The groups are shells around one centre, one inside the other: the same stretched ball of 6 dimensions in 7 sizes.
(in the rows, 128 means zero)
Some rows, each with its group after it:
[122  90 154 128 151 137  88 132] : Q_764
[155 114 111  95 137 122 154 134] : Q_192
[113 156 103 124 189 135 158 169] : Q_772
[131 112 141 161 140 121 121 133] : Q_192
[217 102 143 107 105  70 169 141] : Q_764
[129 124 158 129 183 138  68 165] : Q_764
[115 119  97 124 147 144 132 142] : Q_626
[172  84 124  98 119  72 205 153] : Q_772
[115  92  92 141 127 107 161 172] : Q_772
[170  96 137  93 131 116 117 139] : Q_192
[139 118 115  77 174 111 174 172] : Q_144
[130 120 122 115 171 119 126 182] : Q_144
[224  89 145 122  93  54 152 164] : Q_764
[121 122 137 144 165 144  74 156] : Q_80
[ 90 114  90 148 143 168  83 142] : Q_764
[151  98 147 143 130 124  78 142] : Q_469
[181 146 122 103 155 104 160 158] : Q_144
[ 99  90 109 172 125 131 108 150] : Q_626
[182  94 110 122 100  82 165 158] : Q_626
[206  90 128  93  99  77 173 139] : Q_764
[203  99 150 143 107  52 181 158] : Q_772
[113 131 119 147 161 137 134 141] : Q_469
[155 107 142  94 160 122  99 163] : Q_192
[166  83 144 132 115  80 163 145] : Q_80
[155  96 118  78 141 103 179 147] : Q_772
[139  94 123 157 122  86 174 157] : Q_626
[171 120 156 139 150 101 103 167] : Q_144
[166 114 107  80 147  80 227 167] : Q_764
[121 109  95 127 129 148 116 132] : Q_192
[115 114 146 148 172 120 117 165] : Q_626
[145 126 102 149 133 101 174 160] : Q_144
[106 119 102 128 165 131 136 175] : Q_469
[109 101  83 137 121 142 132 138] : Q_192
[ 90  89 108 179 123 143  95 141] : Q_469
[132  75 135 176 104 107 110 141] : Q_80
[146  69 125 123 109 105 126 148] : Q_469
[163  89 117 146 100  71 201 147] : Q_772
[179 133 111 115 139  93 166 171] : Q_469
[188 124 130  85 153  91 155 175] : Q_80
[120 102 154 137 159 139  79 139] : Q_144
[183 113 135  97 139 106 124 157] : Q_626
[106  78 123 136 139 119 128 157] : Q_469
[193 107 153  72 151  89 151 157] : Q_772
[169 108 124 142 121  69 204 158] : Q_192
[163 107 154 105 162  91 147 170] : Q_80
[131  88 144 177 123 102 112 156] : Q_80
[116  92 133 133 143 134 110 135] : Q_626
[129  98 142 124 154 129  88 158] : Q_80
[159 102 151 134 132 116 104 132] : Q_144

New rows, each followed by its group:
[ 96 105 122 122 177 123 145 174] : Q_772
[103 136 139 142 197 125 139 173] : Q_772
[147  81 128 132 110 118 114 132] : Q_80
[157 104 156 178 126  88 129 152] : Q_772
[125 105 108 146 128 114 164 139] : Q_80
[ 91 116  92 158 146 152 103 156] : Q_192
[117 157 118  89 213 145 142 168] : Q_772
[171 117 155 133 149  84 157 159] : Q_80
[185 105 119 125 104  91 164 136] : Q_192
[120 104 133 115 159 123 154 138] : Q_772
[ 85  79 122 150 136 156  79 131] : Q_772
[117  76  96 137 107 107 179 138] : Q_764
[124  95 128 169 119 126 107 132] : Q_80
[184 137  99  88 147  81 213 176] : Q_764
[151 109 124 163 123  88 159 161] : Q_626
[112 130 135 149 171 143 102 147] : Q_626
[176  95 123 134 109  59 217 155] : Q_764
[124 141 111  98 188 126 166 168] : Q_80
[209 125 133  66 150  85 160 173] : Q_772
[151  84 118 164 101  76 173 160] : Q_469
[147 113  88 124 118 113 169 146] : Q_144
[156 118 130 147 136  89 173 153] : Q_80
[176 130 127  58 170 103 181 158] : Q_772
[195 129 119  94 141  82 179 172] : Q_80
[122 118 130  92 189 113 167 174] : Q_772
[158 121 142 118 150 125 112 137] : Q_469
[118 113 151 138 172 129 105 152] : Q_626
[157 102 128  98 135 114 154 129] : Q_764
[120  95 117 182 119  93 168 155] : Q_772
[119  79 107 169 103 105 146 149] : Q_80
[118  87 101 160 110 107 160 147] : Q_80
[194 114 124 106 133  67 183 183] : Q_144
[123 136 133 138 176 143  88 161] : Q_80
[152 130 112 141 141 103 162 160] : Q_626
[148 106 115 148 112 111 154 127] : Q_764
[124  79 152 179 124  95 134 147] : Q_764
[177 138 137 134 155  80 173 176] : Q_192
[134  93 107 151 106 136  87 137] : Q_772
[151 135 100 141 133 120 139 154] : Q_772
[193  74 135 151  82  55 168 159] : Q_192
[114 114 155 152 176 112 134 161] : Q_772
[206 123 148  79 150  88 151 160] : Q_144
[184 133 155  90 172  92 159 161] : Q_144
[123 127  89  93 169 123 173 176] : Q_772
[174  97 114 107 121  84 163 172] : Q_80
[198 109 140 119 117  99 107 151] : Q_772
[113 113  89 142 135 132 136 157] : Q_80
[196 102 131 112 120  64 178 173] : Q_626
[202  99 154 118 123  59 176 162] : Q_469
[114  98 138 146 147 127 124 136] : Q_80
[155 128 132  90 172 104 174 160] : Q_626
[161 108 101  87 132 108 170 151] : Q_80
[104 137 136 112 205 142 128 162] : Q_144
[148 121 129 144 150  86 177 173] : Q_80
[ 91 121 137 137 195 138 107 177] : Q_764
[ 98 139 101  98 187 173 106 146] : Q_764
[200 106 116  64 130  78 191 166] : Q_772
